The rows are grouped in 3 different ways at once. Each group adds its own fixed numbers to the row, and there is some noise. The rows also spread widely along 11 directions, which tell nothing about the answers.
In the rows, zero is written as 128.
Known rows, each followed by its group in each grouping:
[127 137 103  82 126 153 133 141 127  95 151 146 105 175 100 141 130 134
 114 154 103 129 141 177 113  86 105  74 107 149 138 140 131 118 117  80
 111 149 129 137 116 132 135] : (2) git k925
[153 153  95 130 120 116 139 126 143  50 137 158 119 168 114 119 162 140
 153 143 119 102 139 147 142 127  82 139 128 135 116 143  97 111  86  86
 111 145  92 159 126 134 120] : (1) git k371
[130 136 167 113 100 137 121 127 137 144 127 115 137 121 130 122 129 110
 124 176 120 125 124 155 131 147 133 153 110 106 143 158 122 132 103 163
 142 123 154 133 183 145 112] : (1) vut k534
[141 147 124 119 108 115 122 146 109 134  95 128 137 170 129 129  97  98
 152 197 114 138 103 148 102 151 145 143 113 110 128 139 102 139  92 152
 138 117 164 101 178 125 112] : (3) daf k534
[152 143 135 148 126 150 153 117 162 121 136 149 122 161 133 164 154 118
 100 118 117 101 127 101 108 156 120 112  82  97 117 156  53 109  86  96
 137 158 132 161 106 137 154] : (0) rulu k371
[113 108 124 136 145 100 112 124 139 152 132 170 132 157 113  85 131 156
 128 135 136 148 148 176 121  98 126  76 115 152 132  95 148 132 149 123
 133 110  89 119 137 139 128] : (4) lodu k925
[125 135 120  68 131 129 188 147 102 100 161 123 106 103  85 125 123 132
 162 128 148 146 131 130 112  72 133 131 178 198 124 132 137  90 118  48
  56  70 161 141 137  96 103] : (0) rulu k925
[106 171 125 171 126  93 138 133 161 141 106  90 131  97 134 141 118 107
 139 138 131 126 103 109 121 151 142  98 158  93 102 144  75 114  87 137
 137 101 150 147 169 135 122] : (4) lodu k371
[117 128 125 114 124 125 124 137 118 148 127 120 125 146 117 140 109 123
 132 185 118 158 110 161 118 111 150 104 147 141 137 121 141 139 108 118
 116 111 159 102 144 112 108] : (2) vut k534
[127 154 134 133 144 136 138 143 153 123 118 120 152 129  84 156 113 136
 157 179 129 180 105  87 136 107 166  78 189 117 101  95 136 163  80  78
  92 138 160  95 102  75 118] : (3) daf k371
[130 138 157  92 127 159 122 138 150 126 128 118 152 119  98 132 133 134
 133 166 126 151 138 140 146  92 122  94 113 106 120 126 148 167 114 117
 112 154 133 116 126 136 130] : (1) rulu k925
[ 86 151 101 161 159 103 144 156 140  56 115  96 123  99 151 185 174 122
 172  97 144 118 129  88 154 104 149  88 146 101  62 140 103 139  83 101
 100 117 149 170  77 151 132] : (1) git k371
[125 119  96 139 112 106 115 115 103 113 137 156 103 160 128 111 145 131
 141 185 123 129 126 172 104 128 121 148 113 154 151 148 118 109 116 141
 130 102 123 118 146 139 108] : (1) daf k371
[167  98 162  83 111 181 133 128 119 115 156 181 160 171 117 111 164 151
 128 191 142 136 138 140 128 126 123 206  66 145 144 140 130 150 111 127
 113 151 119 107 119 143 110] : (1) vut k371
[117 131 120 113 132 120 127 161  99 121  95 123 138 142 148 148 117  98
 160 162 132 129 117 140 102 115 155 135  79 117 107 138 102 153 109 154
 127 109 158 112 136 157 116] : (3) rulu k925
[170  98 196  84 125 154 148 110 143  92 182 166 142 134  82  77 180 172
 150 167 143 138 149 143 167 109 124 182 152 163 151 128 170 119 111  77
  75 137 117 124 106 112  93] : (3) git k534
[138 129 151  99 119 151 131 135 131 133 122 147 160 149 118 123 126 128
 135 159 131 140 131 130 118 123 131 138  92 125 122 135 124 148 113 128
 127 133 129 122 149 138 129] : (1) vut k371
[150 137 158 147 128  83 127 162 128 124  63 145 197 153 151  96 112 116
 185 131 160 124 116 100 134 158 148 171  99  96  74 100  80 158 106 168
 133 104 120 117 177 148 119] : (4) lodu k534
[143 151 129 132 114 119 133 137 128 109 100 132 145 136 142 131 137 123
 162 144 152 128 112  90 116 145 147 155 115 130  98 138  69 121  98 120
 111 109 132 127 139 134 132] : (1) daf k534
[ 77 152 106 128 152  83 153 177  95 153  70  84 133 136 117 167  49  76
 165  98 129 153 114 126  83  95 169  40 141 118  86 103 127 144 116 129
 125  57 194 136 177 114 140] : (0) rulu k371
[153 112 121 132 136 108 126 128 126  73 142 173 126 172 120  98 164 154
 162 158 129 119 144 164 150 113 116 143 123 142 125 118 139 127 102 104
 106 136  99 129 111 134 100] : (3) git k534
[113 111 169 110 122 137 117 117 128 123 157 131 112  99 126 117 177 152
 131 154 141 136 148 158 141 103 147 137 123 142 147 161 162 115 128 138
 119 110 148 138 123 153 113] : (3) daf k534
[129 140 144 130 127 112 116 132 154 133 104 142 152 127 133  96 136 141
 153 149 141 138 138 134 142 127 131 121 108 132 106 121 107 143 124 134
 131 119  99 129 151 151 125] : (2) vut k925
[107 131 128 144 149  98 171 174 113  81 116 114 140 112 139 163 137  96
 171 134 135 137 107  94 142 124 170 133 185  97  93 124 103 151  66 110
  99 103 181 134 121 110 102] : (3) lodu k925
[122 129 148 118 132 134 147 137 142 128 134 145 138 136 127 132 143 126
 132 139 133 135 132 118 127 121 140 123 117 125 116 130 109 134 108 107
 114 123 138 136 123 127 125] : (0) vut k925
[105 116 122 160 131  80 141 124 116 114 143 132  97 141 128 120 135 105
 145 135 113 116 128 171 124 134 127 112 152 129 139 142 136 108 103 133
 140  79 140 151 153 127 111] : (1) git k371
[139 116 161 105 139 108 114 145 129 124 106 171 165 167  84  70 102 159
 170 131 142 157 150 154 143  97 129  97 142 141 125  80 178 153 145 115
 112 110 108 115 156 108 120] : (4) daf k534

New rows, each followed by its group in each grouping:
[121 116 156 113 132 152 134 136 139 106 144 149 140 143 122 141 153 134
 119 121 125 126 152 140 141 112 124 108 100 106 127 138 140 141 107 124
 131 145 136 156 123 142 140] : (1) vut k371
[158 133 118 162 131  84 108 132 132 120  89 179 162 194 124  96 118 142
 167 163 131 135 123 127 137 147 130 131 127 113 106  91 103 154 102 127
 129 135  96 110 143 116 118] : (0) daf k534
[102 148 132 131 137  95 134 153 126 123 100 100 135 130 125 134 105  94
 170 155 119 134 118 138 124 127 149 100 129 104 104 132 116 150  97 142
 132 104 155 123 154 134 118] : (3) git k925
[152 128 134 116 109 143 146 128 124 100 151 125 117 123 120 146 164 130
 134 199 130 128 111 135 140 125 130 175 150 140 138 158 105 115  83  98
  89 130 153 120 115 126  89] : (2) rulu k534
[156 124 166 126 110 141 126 107 157 121 153 142 121 116 131 107 179 146
 124 156 133 108 143 146 145 140 111 171  97 124 144 171 106 105 106 130
 128 143 114 148 129 161 112] : (3) rulu k534
[118 123 141 127 138 127 144 138 127 138 121 135 133 147 121 144 124 115
 128 126 130 127 133 129 107 120 143 104 102 116 120 132 111 129 109 121
 135 114 151 141 129 133 138] : (0) rulu k371
[138 129 164 138 122  89 114 111 143 153 110 149 148 120 104  55 120 161
 177 152 151 156 135 140 142 128 141 137 148 157 120 102 140 125 132 134
 116  85  99 112 168 121 111] : (3) daf k534
[116 131 119 112 120 113 134 143 100 149 108 131 128 149 114 122  91 102
 147 150 128 135 122 158  93 113 135 115 107 145 128 127 124 128 122 140
 130  83 150 124 175 131 123] : (1) rulu k371
[111 162 103 129 125  98 175 153 110 142 102 116 122 155 119 143  67  77
 131  78 121 125 110 119  66 136 131  71 145 133 106 131  73  90 103 101
 128  69 162 159 195 105 155] : (1) lodu k371
[ 97 162 113 123 132 132 143 149 126  93 118  74 117  94 147 185 155 110
 155 134 143 130 113  98 130 104 156 105 134 123  83 153  96 126  93 104
  94 110 175 142 113 144 130] : (1) git k534
[ 89 136 140 147 141 116 125 153 139  98 123 102 133  95 133 165 152 127
 138 150 125 146 117 135 159 101 146  93 166  87 108 138 141 156  85 140
 119 130 161 137 120 144 114] : (2) lodu k371
[131 138 130 105 114 141 116 128 129 100 139 129 125 127 103 127 148 146
 139 185 127 145 130 152 146 104 122 126 145 132 140 141 148 132 109 112
 102 138 139 119 132 128 108] : (1) daf k534
[ 83 180 139 100 141 111 153 163 144  96 109  67 123  74 110 141 111 110
 169  92 132 136 136 115 139  85 139  57 156 122  80 145 127 123 111  98
 101  93 163 167 158 138 138] : (3) git k925
[141 142 110 122 129 146 139 132 145  79 144 152 130 143 120 144 169 157
 139 165 134 134 135 120 143 110 121 140 132 147 114 135 106 128  95  75
  93 146 113 136  90 130 111] : (2) vut k371
[152 103 167  92 134 154 133 151 115 114 124 161 160 168 117 135 135 139
 134 151 129 139 143 145 139 100 140 134 101 122 128 111 149 159 114 121
 110 143 143 111 112 129 126] : (2) rulu k534
[105  57 153  95 167 167 130 148  91 158 155 185 131 188 139 155 148 130
  97 136 133 155 152 160  84  71 171  86  51 140 147 113 164 155 139 130
 133 133 149  99  74 146 149] : (3) lodu k925
[121 106  96 131 144  89 123 150  92 100 106 177 132 170 145 106 143 137
 181 143 151 138 141 144 110  99 150 140  93 165 106 113 115 138 131 129
 114  88 112 114 110 150 119] : (3) daf k925
[100 203 112  70  88 179 127 138 144 126 120  63 105  87 111 173 124 114
 113 163 120 137 121 132  99 101 117  90  95 129 120 202  96 101 112 117
 121 131 169 153 171 165 155] : (1) daf k371
[ 86 149 137 154 121 138  98 112 158 155 121  95 113  90 150 161 162 126
 109 148 132 136 123 125 122 130 156  82  99 113 121 170  98 118 114 153
 145 119 147 141 123 175 147] : (2) daf k371
[127 120 110 133 106 145 134 127 116 133 154 134 101 148 145 150 155 118
 107 191 123 120 106 159  84 145 131 167  92 133 158 177  88  97 101 142
 136 118 152 125 136 155 107] : (4) lodu k371
[140 126 136 105 134 150 126 144 130  95 142 132 131 160 114 151 147 129
 135 177 124 133 122 140 136 111 135 122 131 114 128 132 141 146  93 101
 104 152 155 117 105 121 112] : (4) git k534
[105 162 116 146 137 108 147 146 132 122 107  96 117 124 130 176 109  95
 143 124 126 136  97  92 107 136 167  73 171 109 102 134  88 116  91  98
 112  98 187 139 136  99 136] : (4) daf k534
[130 125 149 103 123 162 152 151 111  75 141 132 142 127 128 164 167 124
 149 152 145 132 123  99 133 115 150 165 121 123 116 155 121 140  91 114
  95 129 170 130 106 134 123] : (1) daf k371
[118 156 147 136 137 125 123 123 166 110 122 116 144 114 118 125 149 141
 146 110 134 127 140 117 152 117 118  82 118 107  98 136 120 138 107 116
 126 133 113 156 130 146 147] : (1) git k371
[104 112 136 126 125  83 118 134 107 146 117 149 133 130 131  78 119 125
 152 142 144 136 142 182 118 111 125 126 107 146 127 120 138 126 143 170
 138  80 106 124 184 166 115] : (1) lodu k925
[114 114 128 156 155  73 140 152 111 121 102 154 148 160 132 118 104 115
 175 120 131 136 128 130 125 126 157 115 145 127 104  93 130 149 103 131
 131  80 138 130 145 114 112] : (3) vut k371
[151 109 114 114 135 135 159 142 106 126 130 177 146 171 132 120 135 131
 148 163 162 146 109 104  83 116 157 173 103 176 114 112  81 123 112  85
  88 104 122  89 108 118 110] : (4) lodu k925
[137 135 142 104 118 163 124 125 144 136 140 145 146 147  99 126 135 143
 114 174 129 147 127 140 119 109 114 117 111 130 131 132 125 137 108 111
 117 153 119 112 135 130 130] : (1) lodu k371
[144 142 168 138 131 121 125 139 146 154  86 137 171 177 129 115  96 108
 138 126 120 129 126 116 116 155 138  94  92  92 105 116  94 158 106 147
 158 132 124 127 164 134 155] : (2) git k371
[130 125 156 131 126 132 154 123 136 168 149 122 121 144 107 140 106  98
 115 139 117 136 114 133  94 141 147 101 141 118 147 137 114 108 104 109
 135 106 171 131 149  99 125] : (4) rulu k371
[128 101 192  76 124 189 131 145 121 140 142 137 157 126 143 148 159 134
 118 149 149 136 138 123 122 111 166 161  61 122 128 152 140 140 130 144
 121 130 167 121 117 163 127] : (4) vut k534
[130 156 143 116 119 137 149 109 157 159 143 111 119 128  96 120 113 116
 127 141 121 138 121 127 100 131 131  89 135 148 131 147 105  97 107  88
 120 109 140 133 154 116 134] : (3) git k371
[123 133 123  99 131 127 155 161 119  53 134 147 132 130 127 136 164 131
 146 114 139 115 148 139 146  96 110 132 124 121 105 144 114 129 100 105
 100 131 126 158 125 150 126] : (1) lodu k925
[116 131 184 136 123 115 119 132 142 150 112 127 148 133 114 106 114 113
 141 142 115 139 132 149 135 145 141  99 128  88 140 136 145 148 108 172
 160 112 152 136 183 132 128] : (3) daf k371
[162 175 126  91  83 130 154 120 142 152 114 123 116 148 103 106  88 114
 125 134 123 112 123 145  81 146  98 127  99 152 135 156  62  74 115 101
 126 104 131 152 211 128 139] : (0) rulu k534
[120 145 127 153 132 114 126 127 148 128 125 101 117 104 130 151 147 121
 145 170 124 134 113 125 138 124 145 113 149 112 114 137 105 128  89 116
 116 120 153 128 117 132 110] : (3) rulu k534
[135 118 137 137 150  97 137 150 112  94 107 143 171 153 113 106 129 133
 197 156 153 150 118 109 150 114 153 148 153 135  89  91 138 170 101 115
  94 102 122 105 122 113 100] : (1) git k371
[102 117 131 117 140 132 139 155  96 139 112 123 123 176 149 171 105  84
 121 114 119 125 120 142  85 120 156  77  89 109 121 130 121 138 113 138
 145 107 180 129 138 132 152] : (1) git k534
[117 165 108 129 132 111 164 153 123 110 108  96 120 115 132 167 116  95
 157 117 131 124 112 105  98 120 143 109 131 130  93 148  79 106  92 103
 109  85 172 151 147 129 128] : (3) rulu k371
[175 103 184  68 109 168 170 135 126  94 174 163 147 143  98  95 162 150
 131 157 145 125 136 137 138 125 119 203 138 153 158 143 132 101 104  86
  85 132 139 133 139 118  95] : (4) lodu k534
[136  98 120 164 144 101 113 110 129 114 134 190 126 186 127 117 156 148
 133 142 122 129 138 143 135 124 126  99 134 127 134 105 127 132 112 106
 128 131 100 122  99 110 130] : (1) daf k534
[142  83 184 128 127 116 159 124 107 162 157 142 125 142 109 116 115 100
 133 173 122 145 109 149 116 146 167 157 171 135 168 122 147 120  97 125
 118  82 184 104 145  83  90] : (3) rulu k534
[110 141 133 131 131 137 113 118 155 111 146 106 128 110 101 138 154 144
 142 184 121 149 124 145 157 101 127  92 154 115 123 133 158 149  97 111
 109 147 130 118 111 131 111] : (1) git k371
[123 137 149 135 128 103 126 113 162 108 150 139 131  88 100  78 165 169
 154 137 143 133 153 157 168 104 105 126 159 146 126 136 145 108 116 114
 109 116  88 155 145 149 102] : (3) lodu k371
[118 129 126 136 113 134 110 136 134 125 135 127 128 137 149 141 155 117
 113 198 123 123 115 158 119 137 132 146  88  95 141 159  98 139 101 160
 144 147 138 117 137 167 113] : (4) lodu k925
[129 129 139 124 124 129 119 131 134 121 129 145 130 158 113 132 131 133
 126 149 118 137 134 148 123 120 128  99 118 121 137 140 126 134 109 126
 132 133 134 134 135 130 136] : (2) daf k371
[129 111 153 104 152 113 134 173 115 113  95 163 188 160 110  99 111 142
 174 138 153 160 135 132 137  91 146 121 119 124 100  75 152 179 128 126
 107 118 118 104 138 129 116] : (4) lodu k925
[133 117 131 158 128 103 141 111 128  90 143 156 119  99 162 104 206 153
 173 110 177 110 143  94 131 134 144 196 114 172 103 160  81  84 114 111
  99  75 101 159 108 161 117] : (1) daf k371
[155 104 223 121 124 149 143 109 160 166 153 151 161 136  92  92 135 132
 121 151 126 144 138 130 142 143 137 143 128 105 154 123 146 141 107 126
 134 137 138 129 148 109 121] : (0) rulu k371
[133 131 107 137 116 111 151 115 121 155 137 144 103 158 114 123 111 113
 126 146 123 124 120 148  83 133 126 119 123 155 141 135  93  89 114 103
 124  91 136 132 153 115 127] : (0) rulu k371
[144 145 121 134 114 138 108 109 142 146 120 148 132 149 134 118 147 144
 128 178 136 140 122 126 103 136 133 138  82 146 125 147  79 119 118 130
 132 130 110 112 131 152 137] : (2) daf k371
[144 106 137 120 127 136 144 131 102 118 143 160 131 153 129 128 150 123
 148 180 138 140 115 126 107 131 159 180 117 154 139 141 119 125  99 124
 107 105 157 108 117 120 105] : (3) daf k371
[104 125 131 181 135  62 158 119 125 145 141 114  97 141 131 129 108  68
 140 149  99 120  98 148 106 168 156  98 187 104 145 139 100 107  73 126
 146  76 171 133 161  92 105] : (3) git k925
[ 90 117  88 156 153  60 168 163  86  64 124 132 107 115 155 142 154 112
 195 108 154 121 127 124 125 109 165 154 167 163  89 134 116 105  96 113
  92  39 158 159 119 131  90] : (3) vut k371
[112 142 129 131 135 124 134 137 131 120 128 107 132 104 108 146 140 131
 166 187 139 167 111 108 138 105 169 123 178 139 111 126 131 142  94 106
  88 105 161 103 112 107 101] : (3) daf k371
[141 139 141  68 111 177 154 136 117 168 141 116 146 125  97 133 115 128
 130 198 146 175 100 118  78 101 161 159 114 178 129 142 114 117 114 100
  88 111 164  78 144 124 111] : (3) lodu k371
[126 113 144  89 130 144 121 149 108 138 122 133 143 150 112 132 111 114
 139 198 123 153 127 170 113  99 147 129  92 127 141 127 150 165 113 144
 122 128 158  91 136 139 107] : (3) rulu k925
[ 93 135 147 132 127 102 146 134 139 107 146  99 111  54 134 123 171 138
 149 133 156 135 133 133 148 103 143 133 168 149 114 156 118 103 115 118
  92  83 134 154 132 155 106] : (2) lodu k925
[131 132 171 156 113  94 141 120 135 151 115 111 144 104 129 104 122 101
 161 162 138 128 113 123 135 171 145 170 143 105 124 144  99 128  90 159
 132  84 147 127 177 130 101] : (1) rulu k371
[130 142 144 113 121 151 134 122 148 117 140 133 139 113 104 126 154 152
 141 152 143 153 134 109 137 108 131 121 141 143 117 137 124 127 113  93
  94 129 130 128 118 122 128] : (1) daf k371
[135 116 148 119 133 140 127 113 149 140 147 165 137 144 106 101 148 160
 133 152 132 146 148 145 130 106 129 119 113 151 131 119 141 124 125 105
 121 127 104 127 122 128 116] : (3) vut k371
